There are 3 nested groupings, the coarsest first. Each group lies inside one group of the grouping before and may be the whole of it. The rows also spread widely along 13 directions, which tell nothing about the answers.
Known rows, each followed by its group in each grouping:
[ -2 -24   8  18 -34 -14  -1 -30  -8  12  -2  27  24 -23  10  15  -5 -11
 -15  27  -4 -34 -13  -3   4  10  24   0 -31]
Guko q_441 fefof
[ 16  -2 -11  68 -26 -12 -35  21   7 -13 -21  10  21 -29  -2 -11  -2  -9
   0  -1  25  29  34  -3  18  15  12  -6  -7]
Guko q_715 feze
[ 25 -29  20 -26  -6 -26 -36   4  -3  21  -4  25  -6  14  22   5 -17  -3
  11  -9 -23   0 -17  -9  -9  23  39  -5   9]
pem q_390 roda
[ 30  20  27 -21   5  -9   9  -7 -19 -29 -15 -12  17  16  -3  -3 -11  -3
  12  -8  -2 -14  14   1  -2  12  13  34   8]
pem q_192 Bazig
[ 40  -2  -7  87 -18 -34  12  37 -18 -22   7 -22 -60  26  35  -7   1  46
 -11 -12  -7  39  11  15  -6  15 -34  -2  46]
Guko q_441 Tano
[ 17   8 -36  13  26 -45 -26  -5  -7  -2  -8  48  -2 -55  51  48 -31 -38
 -14 -23 -32 -12  39   2  45  23  28  37  26]
Guko q_715 zepod
[ 29  28 -30  27  -5 -21 -15  -7   5   0 -14   5  18 -25 -30   2 -11  -6
   9   1   7  19  27  21  -6 -28  14 -12  -5]
pem q_192 Gos
[ 48   4  15  42 -32 -20 -18  41  -7 -30 -22 -28 -17  40  -1 -38   2  43
  14 -39  -4  48 -14  12 -13  13  -3  -9   3]
pem q_858 zulup
[ 24  -5  43  18 -15  -5 -11  10  12   2  10  19  16  -7 -14 -17 -33   6
  12  35  37  28   9  -3   1  31 -11 -22   3]
Guko q_441 mekob
[ 12   3 -30  58   0   0  -1   9 -37  10  -8  -2 -17  11 -13  19 -13 -11
 -24 -40 -24 -12   8 -14  -7  30  -5   0  -7]
pem q_390 soz
[-17 -28  -8  56   2 -11 -62   9 -23  18 -43  25   1 -35  42   9  15 -25
   8 -16  25 -12  73 -42  23  29  26  38  32]
Guko q_90 Fuv
[ 29  38  12  24   9 -13   8   3 -14 -45  -4 -12  26  -4 -30  -7 -30 -36
   0   1  23  10  35  -2  26  41 -19  17   9]
Guko q_715 Boba
[ 16 -26  64  -8 -13 -31  13  29   9  -9  33   2   6  24   5  -4 -35  -1
  -1   9 -27  20 -15 -21 -16  56   4 -31   8]
Guko q_90 deker
[ 19  27 -50  10  29 -22 -44 -24 -21  40   6  17   2 -20 -30  36 -55 -48
 -14 -62 -52  -3   3 -11 -14  21  17 -34  -6]
pem q_390 nud
[ 28  19 -24 -12  17 -41  -6  32  15 -37  18  37   2 -29  17  13  -7 -22
  10  -5 -37  34   1  25   7 -21  37 -24  25]
Guko q_441 fefof
[-21   1  35  11  -2  25   8 -10 -23   7   3   7   2   2  26  -7 -14  52
   9   1  10 -20  12 -17 -54  -4  -3  -3 -10]
Guko q_441 Tano
[-32  -3 -16  43 -10 -11  19 -17 -28  10  30  13   0  -9 -16  30  -8 -33
 -26  24 -10 -33  -9  -3 -29  11   2 -26  -4]
Guko q_441 mekob
[ 27  -5 -71  65 -13 -36   9   4 -19 -10 -10 -20  -9   3 -46  21  31 -64
 -34   0 -27 -17  19   7  14  -6  28  -5   7]
pem q_192 Gos
[ 43 -25  -2  33 -51 -42 -27  -5  -2 -17 -30 -10   1   8  29 -16  32  -3
  -2   5  -4   0  -9   8  19  -5  35   9   4]
Guko q_441 fefof
[-22  33   8  27   2  12 -46 -28 -54 -11 -13  -6  22   5  -3  -3 -19 -37
  10 -32  35 -19   9 -20 -20  33 -16  11   9]
Guko q_441 mekob
[  4  11   3  37 -17   2 -35  22 -17  -1  -8  -8   0  20 -27 -22 -18  16
  14 -39   3  34 -17   0 -42  15  -4 -35 -12]
pem q_858 zulup
[-26 -12  39 -10  19 -13  39  11   2  10  40  18  -1  -6   2  29 -33  -4
  -2  24 -32   1  22 -25 -42  24  22 -22  21]
pem q_390 soz
[ 15  14   6  26 -23 -27  -4   6 -12 -46  -4  -2   3  13   3 -11   2 -10
   4  14  18  13 -13  23  -5   4  -1   0   8]
Guko q_715 zepod
[ 22 -12 -13  46 -30  -6 -10   2 -15  -4  -9  12   3   1 -16  -5   5 -10
 -11  10   8  -5 -12   7   6  10   5 -13 -19]
Guko q_441 fefof
[-27  43  -5  29  25  15 -18  -2 -53 -15   2  18  -6   0  10  19 -33  -3
  11 -49   8   1   4  -1 -32  29 -27  12  10]
pem q_390 nud
[ 44 -47 -20  45 -32   7  34  36   3  -7 -23  38   5 -18   4   5  27  19
 -33  20 -25 -32   0   5  49   1  35  16 -53]
Guko q_441 fefof
[ 43   8  20  41 -30   5  12  34  11 -29 -13  14  22  -9   5 -24 -12  47
   1  -3   8  23  -3  13  15   5  -5  -5 -38]
Guko q_441 mekob
[ -5 -15  12  22  -2  -2  19  23 -10 -32   3  22  17  -6 -19   4   2 -36
  -8  36  18 -11  20  -7  19  36  12   8   0]
Guko q_715 Boba
[ 22  14  50 -32 -17 -66 -17 -24  -8 -30  11 -11   9  23  38  12 -32 -22
  22  -5 -15  20 -23  13 -11  38   9  11  46]
pem q_192 Bazig
[ 45  14  22 -44  -9 -49 -28 -53 -11 -12 -37   1   7  -2  66  -8 -13  23
  24  -2   9 -25   8  23  11 -14  27  54  23]
Guko q_715 Boba

New rows, each followed by its group in each grouping:
[-18  13  -1  17  15   1 -29   7 -23   1  10  22   2   1 -22   9 -24 -28
  10 -11   9  15   3  -6 -33  25   1 -22  11]
pem q_390 nud
[  3  26  -4  55  17  15  -2  46 -25 -25  -5  36 -10 -18  -7   5 -33  22
  11 -23  24  34  23  15   9  39 -36  19   3]
pem q_858 zulup
[ 24  41  27 -19  -7 -31   3 -30 -13 -23  -8 -44  24  17   7  -2 -15   4
  14 -28 -26  -5  12  -5 -35 -10  20  13  10]
pem q_192 Bazig
[-10 -17 -49  22  17  -8 -39  15 -14  20  -9  23  14 -21 -41  28  10 -79
 -14 -16 -28 -21  32 -29   2  14  58 -19   4]
pem q_192 Bazig
[ 14   1 -50  23  -1  -9   6 -19 -51 -19 -15  20  -6   3   0  22  16 -46
 -28  -5  -6 -63 -13  15  24   5  13  32  -7]
Guko q_441 mekob
[ 36  -4 -40 -50   6 -47 -60 -39 -13  18 -24   8  11   6  -4  11   7 -65
   4 -26 -38 -33 -14   0  -4 -19  78  -4   4]
pem q_390 roda
[ 24   8  27 -15 -16   4 -27 -37 -37  22  -4 -18  -6  43  -9 -23 -30  22
   8 -17  11 -25 -39  -3 -48   9 -10 -20 -10]
Guko q_441 mekob
[ 17  46 -39  -2  39  38 -13   2 -21  27  -3  28  10 -22 -62   7 -42  16
  11 -29  -1  -7  18   7 -36 -25  -2 -25 -32]
pem q_192 Bazig
[ 27  50 -35  18  34  20 -52  45 -38 -37 -16  34  -7   8 -38 -10 -24 -22
  28 -48  32  41  -6  27   5  22 -27  -4  15]
pem q_192 Bazig
[ 78   9  17  53 -71 -52 -12 -11  24  -6  -8 -11   4  19 -19 -30 -23  40
  11  33  30  63 -41  49   3   3 -25 -26 -24]
pem q_390 roda
[-15  16  -8  -8  26  -5  -4  59 -22 -63  25  77 -12  -9  41  15  -8 -10
  20  -9   1  24 -39  41  -1  12   0  -7  25]
Guko q_441 mekob
[ 68  39   2  35  -1  -8   0  18  -5 -20  -7 -54   7  16 -36 -26 -23   0
  -7 -49 -29  25  37 -26  -1  10  -2 -17   0]
Guko q_441 fefof
[ 19 -13  -5  12  -8  -8   7  19 -21 -23 -14  36 -10   9  22  11   4   8
  -4  -9 -13 -11 -25  22  13  16  14  21 -15]
pem q_390 nud
[ 34 -10  27  19 -24 -16  -8  -6 -11  -5 -13  -9   0  12  12 -15 -18  15
   0   7  15  -4   7  -3   1  27  -3  13   4]
Guko q_715 feze
[-43  -4   0  42 -20 -16 -25  20 -20 -43 -18  24  -1 -11  60   4  34   2
  15   2  21   4  11   6 -19 -11  26  20  23]
Guko q_715 zepod
[ 43  -4  14  -7 -25 -31 -16 -66 -15  23 -32  -8  40 -10   0   4 -25 -18
 -15  -5  -5 -54  10 -17  27  25  15  35 -39]
Guko q_90 deker
[ 23 -21  -6  17  -7  29  29  33 -22  -2 -21  10 -13  23 -23 -12  21  39
  -6   7  -1 -28   1   9 -17 -15  13   9 -28]
pem q_192 Gos
[ -1  10  10   7 -22 -19  -2  15  15 -35  -6   1  43  -9 -15  -2  16 -15
  13   9 -12  15   4   4 -19 -18  46 -17 -16]
pem q_192 Bazig
[-31 -14   2  42 -10   2   6  30 -11 -15  25  20  24 -14 -13  24 -10 -44
 -22 -13 -37  -4  -8 -30 -12  39  21 -38 -19]
Guko q_441 fefof
[-27  26  21 114 -52 -39 -25 -35   2   3 -11 -14  32 -39  22  11 -20   4
   6  13  42  50  48  -9 -17  21 -23   2   9]
pem q_390 soz
[ 34 -14 -17  39  -2  -5  17  35 -11  -2  -5   5 -11   8 -22  14  -4  -3
 -22 -17 -33  -5  10  -5  11  25  12   1  -7]
pem q_192 Bazig
[  2 -13   2  39 -26 -24  57  10   7 -30  16  -6  18  -4 -14  12   7 -16
 -29  35 -27 -20   3   0   2   7  24 -11 -25]
Guko q_715 Boba
[ 38 -30  27   1  -8  -7 -33  23 -11  15 -12  17 -30  23  28 -22  -8  35
  14   2  13   6  -1  -4  -5  17   8  -1  27]
Guko q_441 mekob
[-26   9  31  19 -10  -8   2 -20 -19   6   0  -2  27 -15  38  17 -28  20
   1 -31 -22 -24  12 -30 -36  14   5   5 -15]
Guko q_90 Fuv
[ -9  37  29  14  -2 -49 -15 -48 -24 -35 -14  10  30 -33  60  18 -21 -25
  22  10  37  -6  38   4  16  24 -15  62  39]
Guko q_90 Fuv
[  3  43 -22  12 -11 -22  46 -33 -14 -35  -4 -26   7  -2   9  -4  20  38
  -1  12 -12 -30   8  29 -46 -76  21   6 -14]
Guko q_715 Boba
[-11 -24  13   6 -12  10 -22  -4 -26  18  -6   3  10  10   9   5 -17  -4
 -12 -34 -25 -38  -8 -34 -29  29  27 -11 -22]
Guko q_715 feze
[ -2  15  36  38 -22 -34  11  13   6 -57   4  16  29 -19  36   2 -16  -1
  12  22  23  33  13  15  15  30  -8  17  14]
Guko q_715 Boba
[ -7  18  29  54 -42 -58 -13 -33  -9 -36  13 -25   5   3  18  -7   4 -25
  16  46  43  36   8  15 -21   9 -17  -5  52]
Guko q_441 fefof
[  7  13  51  20 -11 -24 -23   3  12 -22 -10   0  28 -20  32 -13 -29  11
  24   3  24  34  42 -14   1  29   4  12  21]
Guko q_715 Boba
[ -3  -2  27  11 -30  -8  10  -8  -1 -10 -11 -32  42   9 -18  -4   4  -8
  -2 -10 -21 -15  12 -26 -29   0  37  -7 -28]
pem q_192 Gos
[ -7  59  22 -34  11 -12 -32 -50 -31 -42 -27  14  51 -25  41   8 -35 -19
  25 -35  18 -24   9   4  -3   7   5  48  -6]
Guko q_715 zepod
[ 18   7  -5  17 -11  -8 -25   7 -16 -15 -19   3  14   9 -24  -6   5 -19
  10  -6  11   4   3   6  -5   7  16  -1  -2]
pem q_192 Bazig
[-36  43  35  20 -24 -38   6 -39 -17 -55  15 -31  48  -7  16   5 -15 -38
   8   8  13   1  11  -4 -36  12   1   4  16]
Guko q_715 feze
[ -6  21  41 -26 -11  -4  10 -46 -22 -15  15  24  34  -1  -2   2 -37  -6
  11  37  33 -24 -35  21 -22  16 -17   1 -18]
Guko q_441 mekob
[ 23  -4  11  -4   9  -8 -39  -2  16  21 -18  14  38 -42   1   2 -33 -17
   2 -17 -12  -5  57 -38  11  16  46  -1  -7]
Guko q_715 feze
[ 34   1  -2  28 -27 -26 -65 -12 -13  21 -14  14 -16   7  28 -16 -25  30
  16 -25  13  24 -29  16 -18   5  -5 -23   8]
Guko q_441 mekob
[-23  -5 -32  31   1   6 -35 -27 -54  28 -10  11  -3  -7  14  30 -10 -30
 -22 -51 -32 -55  -2 -32 -19  22  19   3 -10]
Guko q_441 fefof
[ 69  -6  45 -19 -24 -73   6 -26  40   5   3  -2  26 -22  48  12 -57  21
  -4  -1 -50  10   6   1  30  27  30   7  -4]
Guko q_715 Boba
[-24 -26 -16 -21  24   8 -46  32 -14  17 -12  71  10 -30  29  34  -9 -19
  11 -40 -34 -15   2 -13  -7  12  56  -2  -6]
pem q_192 Gos
[ -5   1  25  -6  -3 -14   6  28  13 -40  16  18  27  -4 -17 -10  -8 -23
  14  32  11  23   2   3 -11  12  23 -28   6]
Guko q_715 Boba
[ 26   3   3  21  -2  20 -27   2 -24  10 -25  29  13  -4 -24 -14 -24   6
   9  -6  36 -11   1  -1  10  26 -19   5 -31]
Guko q_90 Fuv
[ 90  32   4  22 -21 -54 -12  13   5 -33   0 -12  -7  27  -6  -9 -47   7
   1 -45 -31  60 -45  38  21  37 -20 -18  -5]
pem q_390 nud
[ 29 -14  12  35 -13 -35 -53  11   0  23 -11  15  -5  -3  30  11 -44   0
   2 -50 -29  36  -2 -16   9  58  13 -11   8]
pem q_390 nud
[  9  49  34 -18  -3 -40  49 -27   0 -55  34 -18  37  -1  -5  11 -44 -16
   0  11 -20   1 -12  17 -20  12  -8  -8  -5]
Guko q_715 Boba
[-15  12  -2   9 -12 -27 -15  -4  -4 -30  -8  19  58 -28  11  17  -5 -47
  -1 -27 -26 -11  -5 -13   4  12  36  -5 -32]
Guko q_90 Fuv
[ 26  -8  43   3 -17  -2   8   8   8   7 -12  11  11  -6  30 -18 -19  73
  12   2   0   1  15  -6 -15  -5   4   9 -26]
Guko q_90 deker
[  5 -24  31 -43   7   0 -10  11   7   5  -4  24  27   5 -19  -4  -6 -25
  12  17 -11  -7  10 -24 -17  12  58 -17  -8]
pem q_390 soz
[ 54  37   0  -3  25 -18  12  30   1 -40   9  26   2  -5 -17   3 -40  -7
  10 -11  -7  42   5  30  22  24 -11   2   8]
pem q_390 nud
[ 25 -23 -13 -44  35 -40  -4  39   8 -25  19  41 -16  -8  14  15  -3 -48
   3  20 -32   0  16   6  18   8  56  -7  50]
Guko q_715 feze
[ 90 -14  57 -44 -12   3 -25  22  18  -9 -47 -16  29  34 -20 -52 -11  20
  21 -21   1  12  13 -19  23  23  43  13 -28]
pem q_390 nud
[ 35  15 -53  12   5  10 -18  -5 -38   9 -34   5 -11  12 -26   0   6   6
  -4 -43 -12 -31  -6  19 -13 -26  15   8 -24]
pem q_192 Gos
[ 19  16 -25  -6   9 -22  -9   0 -16 -14   0  28 -18   8   1   1   0   3
  15   2  -1  11 -21  39 -22 -26  15 -10   9]
pem q_390 nud
[ 44  20 -33  38   5  29   9  15   0  35 -21  14   4 -26 -25   3 -29  72
  -9 -40 -31  -6  23   4 -17 -34   6 -12 -58]
pem q_192 Bazig
[-18  13  35  -9   4  -6 -31  24   3 -27   9  52  27 -31  42   4 -40   9
  30 -11  15  32  -3   6 -12  25   6  -8   5]
Guko q_715 feze
[ 30  24   4   8 -10 -32  -5 -29 -19  -4  10   2  -4   5  18   6 -36   6
  -1 -10  -8  -5 -24  19 -11  10 -14  -5   7]
Guko q_441 mekob
[  6  27  11  19   6 -30  -8   1  -2 -47  -5  -5  25 -21  27   1  -2 -29
  10  -4   5  16  47  -9  10  10  17  17  33]
Guko q_441 Tano
[ -8  18  -4  40  -6 -46 -45 -29 -17   8   4  33   4 -34  13  27 -49 -23
  13  -2  22  29   4  18   2  41 -21   5  26]
pem q_858 zulup
[ 15  -4  12 -21   6 -19 -33 -23  -4  23  -6  44  15 -16  -1  11 -32 -19
  14  19  15   2   4   4   1  22  20  -1   5]
pem q_390 soz
[ 54   0   6   0 -24 -41 -17 -34  -9  -3 -13   6  20  12 -16   6 -27 -39
  -9   0  -5  -6 -28  15  30  43   8   8 -18]
pem q_390 nud
[-25 -30  19 -10   5  -3   7  31 -32 -38  14  24 -17  23  26   6  28 -31
   3  18  -5 -22  -9 -11 -15  23  30   8  39]
Guko q_441 fefof
[-42 -31  31  10 -18 -21  13 -11 -22 -19   3  -1  23   6 -14  14  19 -61
  -5  44  11 -31  20 -23 -10  40  33  19  16]
pem q_858 zulup
[ 12 -15   5 -32  -6 -23 -63  11 -17 -12 -21  46   0  12  36   2   1 -11
  30 -26  -4   6 -40  20  -4  13  37   4  15]
pem q_192 Bazig
[ 21   7 -18  32  -4  13 -17   3 -16  12 -25   9   1   1 -27 -13   0  13
   5  -5  19   2  23  -1 -16 -12  11  -5 -16]
pem q_390 soz
[ 31  20   4  18  18 -22   3   8 -15 -14   6  11 -16  -2  -6   7 -26 -13
   8  14  17  22  30  10   9  24 -13  19  37]
pem q_390 roda
[ 35  -8 -38  16  17 -10 -40  64 -24 -36 -22  24 -36  18  23 -15  31 -14
   8 -36  -8  14   4   9  17  -1  33   3  42]
Guko q_441 mekob
[ -29  -20   -7   39   -9   34 -102   36  -19   24  -38   70   35  -26
    4    8  -20  -16   21  -57   17   18  -12  -22    1   51   22  -16
  -35]
pem q_192 Bazig
[  7 -16  -3   2  15   2 -11  41 -22 -10 -15   3 -18  14  44   4   2  22
  -5 -67 -55 -21  12 -31 -14  12  42   7   6]
Guko q_715 Boba
[ 46   0  -7 -25   3  -9 -47 -22 -14  28 -25  24  -1   3 -16 -21 -19   7
  20   3  26 -14  -6  12  -6 -14  11  -6  -9]
Guko q_90 Fuv
[-28   8  -6  24 -14  -5 -17 -24  -9  18  -2  24  20 -20  -5  10  -7   0
   9  13  11   0   3   1 -43 -18  22 -23 -18]
pem q_390 soz
[ 12   0  24  11 -11 -25 -14 -23 -39 -24 -11 -18 -26  29  32 -16  19  -1
  16  23  35 -12  14   4 -14   4  -2  34  57]
Guko q_441 fefof
[ -2   2  11   2  -7 -10  -5  25  21 -24  -3  40  37 -27   4   3  -1   0
  15   6 -10  24   2   8  -6  -8  44 -17 -27]
pem q_390 nud
[  1   5   1 -16  34  -2 -53  -6 -28  14   3  45  -8 -12  -1   6 -28 -43
  21  12  40  -4  26  -6   1  30   2   2  46]
Guko q_441 mekob
[ 23  42  26 -54  25 -19   1   1 -10 -55  24 -10  13  27 -21 -21 -20 -31
  25   2   2  18 -11  11 -35  -2   9 -28  30]
Guko q_441 Tano
[ 38   6 -16 -21  11 -11 -36 -10 -22  -9 -35  61   7 -21  14  12 -10 -13
  21   4  27 -15   1  35  41  11  12  51   4]
pem q_192 Bazig
[ 36 -30   1   7  13 -16 -32  17   4  38  -5   1  -3 -13   0   9 -32 -17
 -15 -28 -40 -10  50 -47  10  38  41 -10  16]
Guko q_715 feze
[-23 -34  -2  48 -21 -26 -10  28  -9 -14   7   9 -10   6  20  11  17 -22
 -11   3 -16   0  -1 -15 -14  21  32 -21  18]
Guko q_715 Boba
[ -5 -13  -3  50 -21 -33 -15   4 -17 -14   5  -7   3  10 -19  -1  10 -47
  -9  19  13   4  11 -10  -3  28   1 -14  18]
Guko q_90 deker
[ 45  34 -30  14  27  -5   8 -11 -23   7 -10   3 -24  -2 -20   3 -23  19
   2 -12   0  -4  28  19  -8 -16  -7  14   8]
pem q_390 nud
[ 12 -18  39  25 -45  -3 -17  73  21 -58  -5  15  23  37 -29 -49  24  -2
  29  21  30  73 -39  14 -15  16  21 -51 -18]
pem q_390 soz
[-17 -23  13   5  -2  28  -5  30 -38  11  21  -5 -23  50 -18  -9 -19  11
 -12 -39 -33 -22 -43 -27 -69  29   7 -53 -15]
Guko q_715 feze
[ 11 -15 -16  21 -15 -20 -30 -26 -18  23  -6  23  11  -5 -60   5 -18 -53
  -4  32  28 -10  -6  10   7  35   5 -13 -10]
pem q_858 zulup
[  7   7 -35  45   1 -29  -3  22 -21 -40  -4   4  -1 -14  13  19  19 -51
 -17 -22 -30  -4  24  -8  21  11  28  10  24]
Guko q_441 fefof
[  3  31 -25  22   4 -18 -34   6 -17 -28 -12  20  21 -17 -10  12  -9 -42
  13 -26   8  19   8  16   3   8   9   3   9]
pem q_192 Gos
